All groups share one centre, and each spreads out both ways along 14 directions, with some noise.
(in the rows, 128 means zero)
Known rows, each followed by its group:
[108 169 112 166 107  83 101 193  90 180 131 101  94  53 129 121  99 135] : J
[125 103 115 117 170 140  97 108 102 127 114 141  98 129 128  98 143 147] : F
[142  79 104 104 207 170  67 116  85 145  97  64  80 154 124  64 114 121] : J
[ 91 150 130 136 138 152 120 130 107 142 116 100  91 122 127 107 136 158] : D
[106 149  60 129 111  82  71 135 122 177 134 136  41 150 102 152 154 125] : J
[118 162 135 142 154 151 110 117 122 145 148  90 133 100 190 112  76 162] : F
[146 165 179  99  97 101 124 147 145 152 139 114 119 114 125 173 169 119] : T
[129 112 128 155 125  95  96 149 122 113 129 134 165 109 128 111 149 133] : W
[139 147  94 150 129 117 117 151  97 155 147 124 122 157 163 112 147 115] : D
[128  91 132 105 142 162 122 133 110 142  92 120 104 103 129 135 105  85] : W
[111 160 143 132 121  58 141 107 120 146 105 167 138 105 135 114 104 112] : D
[136 136 155 112 142 142 132 156 128 108 130 124 143 119 142 152 136 125] : J
[ 89 123 147 141  90 107 185 132 168 139 137 179 104 118 103 119 126 152] : J
[164 126  89 125 146 128 134 122 180 181 109  82 122 235 153  92 106  47] : W
[139 138 144  97 141 181 145 118  92 125 117 122 109 129 109 138 111  70] : J
[170 128 140 105 137 158 132 110 113 135  67 125 117  78  92 137 159 106] : D
[106 129 125 116 101 148 124  80 186 115 151 153  96 184  63 145  56 142] : W
[ 91 123 109 173 115 135  64 101 127 140 154 122 136 154 136  88  65 130] : F
[ 82 111 159  96 122 193 144 118  85  90 154 179 111 151 121 160  97  86] : W
[124 114 153 107 149 204 218 106  88  89 140 101 151 129 150 119  72 131] : J
[104  66 180 128 124  70 128 127 120 103  87 153 185 138 164 105 146 183] : F
[157 118 104 112 131  66  78 124  75 113 139 158 124 113 124 149 159 178] : F
[118 177 143 132 105  80 153 135 122 151  91 165 111 123  93 125 188  95] : J
[113 113  97 171  95 134 123 135  85 112 152 122 154 179 107  98 182 110] : T
[117 102 174 132 150 104 114 104  83 118 133 182 112 129  92  32 145 189] : F
[121 123 111 152 108 110 105 166 104 156 179 119 118 102 130 114  93  76] : J
[101 108 146 116 116 149 129 121  95 130 140 121 115 106 127 136 100 112] : W
[163 142 125 104 200  69  76  64 182  80 109 154 193 123 126 126 117 102] : F
[132  64 124 150  84 127 129 111 118 112 136 102 186 150 126 125 126 119] : T
[134 110 124 118 175 118  91 135 152  89  58 134 149 107 109 139  52 174] : D
[140  96  90 139 111 125 142  99 146  98 139 117 137 109  65 130 111 170] : W
[101 116 144 119 143 126 167 151  73 172 125 112  70 110 159  78 182 143] : T
[110  63  79 103 127 145 118 145 124 102 133 145 105 155 108 185  98  95] : W
[150 137 139 109 151 127 133 113 129 114 136  96 136 152 107 105 123 125] : J
[137 131 126 152  94 153 153 207 121 127 162 149 129  82 115 158 145  81] : J
[153 126 135 124 112 140 110  94 134 105 128 108 161 124  99 145 110 152] : T
[156 148 152 128 124  77 107 118 188 121 186 125 132 156  68  95 155 154] : W
[113 135 107 132 175 163 123 159 226 102 126 103 151 135 171 171  82 109] : F
[ 93 107 116 121 158 133  98  95  98 109 126 140 140 167 189 124 115 159] : F
[134  81 122 132 107 145 119 127 143 134 127 103 116 159  88 113 134 108] : F
[130 144  81 127 109 124 117  97 102 108 156 148 125  89 103 180  75 136] : W
[110 155 123 157 113 131 155 146 160 166 150 111 126 157 165 111 129 109] : T
[171 102 140 112 137 106 130 113 142 135 129 122 139  62 109 114  83 108] : D
[134 124 137  90 153  96 146 143 144 149 120 102  88 111 142 137 147 151] : W
[193 103 123  91 141 203 140 139  80 144 145 114 109 137 163 148 158  66] : D
[136  46 123 104 140  96 146 124 142 119 128 124 106 138 109 103 110 194] : F
[173 106 115 105 136  98 191 163 107 179 192 162  72 137 116  81 108  32] : D
[130 160 106 112 148 124  94  69 150 129 123 121 108 170 139 141 146 185] : F
[124 104  95 118 155  63 159 152 129 121 122 144 129 119 151 130 116 126] : W
[142 181  76 136 163  99  70 149 138 120 107 169 108 125 101 150 159 120] : T
[149 135 119 147 116  87 166 107 159 120 135 138 156 107 116 111 145 158] : J
[119 202 173 171 120 177 144 185 131 158 135 148 109 124 132  86 150 132] : W
[141 112 111 130 116 127 112 112 142 129 123 124 134 113 103 139  91 120] : T
[101 104 111 148 124 196 143 159  99 159 103 104 111 148 163 111 108  74] : W
[115 132 147 115  72 134 126 183 149 147 162 133 102 139 124 196 134  88] : T
[121  91 102 130 107 116 116 114  96 128 134 136 120 162 106 116 144 118] : F
[176 185 152  79 142 176 116 125  97 132 112  86  98  91  93 178 102  93] : J
[142 133 115 133 157 133 135 100 117 105 111  72 146 146  78  82 127 130] : D
[ 98 222 122 136 158 117 111  97 109 113 113  59 133 169 129 115 142 202] : D
[121 147 175 102 157 147 154 172 128 174  88 111  69 126 155 104 205 135] : W
[152 122 185 100 121 146 130 128 121 109 192  72 146 139 129 136 138 162] : T
[ 89 148 118 175  92 124 118 157 126 152 126 176 129 117 161 127  98 133] : D
[140 130  48 141 123 118 154 173 105 131 184 120 100 143 116 143 146  89] : F
[131 117 108 131 117 131  83 153 134 110 125 129 135 117  87 168  98  94] : D
[139 197 131  94 138 134 116 100 141 135  92 146  80 104 130 189 135 203] : T
[125  90 150 110 136  96  57 104 128 186 122  75  74 125 131  82 143 160] : T
[167  85 155  92 131  84 108 115 145 147 121 163 130  64 151 153 192  96] : J
[138  81 137 130  66  34 184 120  81 150 159 138 124 107 100  92  91 187] : F
[109 140 161 146 114 142  95 106 133 155 115  86 120 155  77  66 108  99] : D
[101 139 114 117 149 125 153 142 112 120 102 162  97 146 123 131 119 127] : D
[148  88  96 128 163 140 162 184 164 100 172 129 132  99 125 131  48 128] : T
[111 174 130 150 134 121  75  91 108  97 109 169 181 117 177 148  96 190] : F
[ 87 131 116 159 103 139 140 156 136 101 149 171 152 114 160 168  59 157] : J
[130 125  93 166  82 161  99 143  55 128 196  84 147 133 135 136 117 128] : T
[ 94  93  92 143 151 114 140 115 140 109 130 156 132 175 133  93  97 126] : T
[132  97 125  83 166 116 185 142 162 129 118 104 102 206 159 128 178 128] : W
[137  89  92 147 152  93 125 121 117  91 136 102 188 130 161 110 160 158] : D
[133 134 147 108 153 113 152  99 155 135 119 133 112 125 120 103 109 128] : T
[158  83  45 197 104 147  74 103 152 175 100 142 124 151 136  78 122 161] : D
[ 77 118 105 161 116 118  95 138 116 135 147 165 140 146 183 132 103 120] : J

New rows. What belongs after each?
[125  40 112 119 130 136 129 128 145  98 174  75 151 209 119 117 147 109] : W
[ 62 136 114 164  91  96 135 135 133 175 136 106 117 171 169 106 116 102] : F
[ 83 147 150 149 123 130  91 142  80 130  61 102 133 101  99 109 191  91] : D
[ 98 164 119 135  92 120  70 112 102 137 160  89 126  74 138 186 162 130] : D
[146 123 130  98 180  88 138  90 135 128  96  96 106  59 107  97 122 180] : D
[128 185 105 129 147 110 135  71 119  98 113 164 181 132 151 150 116  86] : F
[102 107 143  61 153  72 129  94 114 115 130 126  83 121 140 167 186 188] : W
[ 65 116  99 157 102 193 148 153  84 105 175 143 122  98 149 161  20 144] : W
[145 122 126  80 168  93 143 116 102 128 174  76  98 132 111 107 162  94] : D
[110 118 153  97 141 126 120 144 101 114 162 157 108 129 144 145  93 129] : F
[149 184 139 102 194 150 103 115 124 122  78 137 102  99 138 134 164 172] : T
[131 164 164 109 135 139  86 148 126 143 111 134 121 151 164 156 180 101] : W
[ 79 133 174 148 134 171 157 140 152  78 112 114 163 114 107 118  71 181] : D
[112 114 138 120 134 123 120 107 164 100 137 130 150 135 159 155 122 196] : D
[114 144 152 166 125 119  40 132  92 120 129 124 192 161 164 102 204  89] : F
[ 90 102 132  82 119  74 120 140 131 136 120  91  86 117 144 188 169 168] : W
[100  74 112 113 145 109 100 130 106 119 137 113 106 125 118 122 141 103] : D
[136 104 140 119 128 128 107 139  93 174 122  74  98 123 146  99 175 111] : F
[120  62 143 132 167 158 153 117 141  98 142 136 158 154 155  69 101 140] : J
[109 155 170 137  79 155 140 159  75 121 150 116 148 150 145 157 202 124] : T
[130  67 189 114 143 138  85 102 118 109 149 113 147 112 109  78 125 127] : W
[137 133 154 117 129 134 117 128 164 131 125 115 130 145 125 134 139 125] : T
[145 143 143 102  78  98 141  96 137 166 246  92  77 132  77 124 157  53] : D
[ 85  98 158 127  90 136  74 133 104 149 137 110 104 137 107 128 152  87] : W
[164  79 108  93 167 119 120 109 144  80 129 134 132 123  83 138 105 162] : T
[155 135 111 110 153 154 119  98 168 125 111 115 114 146 108 139 129 120] : T
[ 90 119  83 143 139  53  79 124 102 134 128  97 142 186 167 114 163 155] : J
[112 156  75 184 100 123  72 151 160 155 145 145 112 172 137 126  55 172] : D
[106  92 110 123 152 111 140  87  65 121  93 149 112  88 143 103 100 194] : T
[ 93 152 142 129 134 123  85 125 142 140 135 146 108 129 143 132  93 132] : F
[121 120 128 105 148 138 153 125 144 103 111 176 123 123 108 149  82  95] : T
[156  97 111 137 129 145  96  96 123 185 114 102  86 120 102  61 106 105] : D
[143 152  98 124 129  97  97  72 218 146 101 103 135 134 103 147  81  89] : F
[146 137 150 116 156 152 128 133  95 105 127 156 137 109 137 126 163 119] : W
[136  90 182 150 112 141 118 109 152 141 102 104 131 145  72  37 168 173] : F
[121  74  87 197 114 156  57 120 132 139 101 110 125 109  67  56  79 184] : T
[141  64 139 123 108  89 118 121 113 101 162 150 130 182  68  88 160 176] : F
[149 101  67 124 120 124 111 115  84 142 156  87 120 101 159 157 149 126] : J
[105  91 130 127 107 102 112 138 109 111 137 137 157 149 154 152 111 122] : F
[122 179 171 109 170  99 109 133 186 148  86 170  97  88 115 116  92 122] : T
[152 126 158 131 159  99  89 128 167 128 149  98 158 142 137  81 118 153] : J
[109 142 123 174  88 132 126 148  99 145 186 113 162 126 193 124 166 124] : D
[116 147 150 130 116 107 121 179 106 139 108  59 110 122  76 116 130 135] : J
[101  80 175 116 142 139 197 109 110 103 114  85 161 144 158  86 140 174] : J
[119 148  99 142 109 163 111  96  92 115 110 167 114 171  90 139 172 114] : F
[111  95 166 100 144 165 159 169  97 109  72 177 119 128 105 133 130  53] : D
[113 181 102 145 109 104 176 139 108 136 152 137 152 114 154 148 107  51] : F
[157 150 124 124 164 190  96  76 119 115 141 134 148 144 169 118  56 149] : W
[156 104 118  97 115 146 114 110 135 119 138 124 112 100  85 173 120  91] : D
[ 93 132  51 169 129  93  90 137  87 150  96 166  98 130 123 108 149 124] : T
[133 139 159 116 175 167 109 170  71 120 146  41 136 114 149 100  96 105] : D
[124 110 144 130 120 104 124 123  99 125 116 135 135 126 141 113 150 182] : F
[129 112 143  93 138  66 153 126 137 114 113 144  99 118  80 128 233 159] : W
[ 93 131 127 110 158 145 119  95 127 149  97 114  93 139 189 126 116 180] : F
[141 109 121  99 169 117 169 124 171 102 123 160  87 130  75 112 151 191] : W
[159 119  97 122 160 168 152 125 134  77 144 139 142 123 108 134 109 163] : F
[100 134 159 149 115 131 142 143 105 125 114 142 145  62 136 123  98 146] : W
[ 48 100 149 160  86  87  85 147 137 138 169 160 149 150 172 131 100 111] : D
[114 167 122 178 113 157  93 135 152 137  99 101 126  82  90 113  62 189] : D
[133  72 133  79 152 108 120 101 149 135 123 103 111 178 147 126 178 130] : T
[123 144 109 132 104  72  93 135 109 139 156  93 136 147 132 151 135 113] : J
[116 138 106 140 157 168 137 127 118 125 101 147 116 118 135 114 106 122] : T
[180 108 103 108 178 160  90 106 138 101  82  96 148  95 144 157 105 198] : D
[143 124 139 131  90 142 119 202 166 178 112  69  84  92 121 167 157 157] : F
[ 96 137 218 137  91 152 122 155 148 162 170 112 118 103 175 125 169 153] : D
[142 133 139 104 136 194 139 103 154  94 175  65 128 176 131 152 159 192] : D
[148 126 163  81 164  93 110 111 144 134  93 124 102 122  91 107 129 110] : J
[101 153 103 151 140 185 130 210 140  92 153 118  99 118  77 157  26 163] : D
[104  89 148 149  70 186  77 143  94 154 149 103 108 144 108 124  90 104] : F
[183  98 100 115 120 151  89  93 112 155  95 122 120 137 141 146 232 101] : D
[161 149 111 140 129  86 158 127 194 109 152 142 142 131  59 109 123 111] : F
[133 162  70 149 169 122 121 142 142 112 110 155 129 116 129 132 157 123] : F
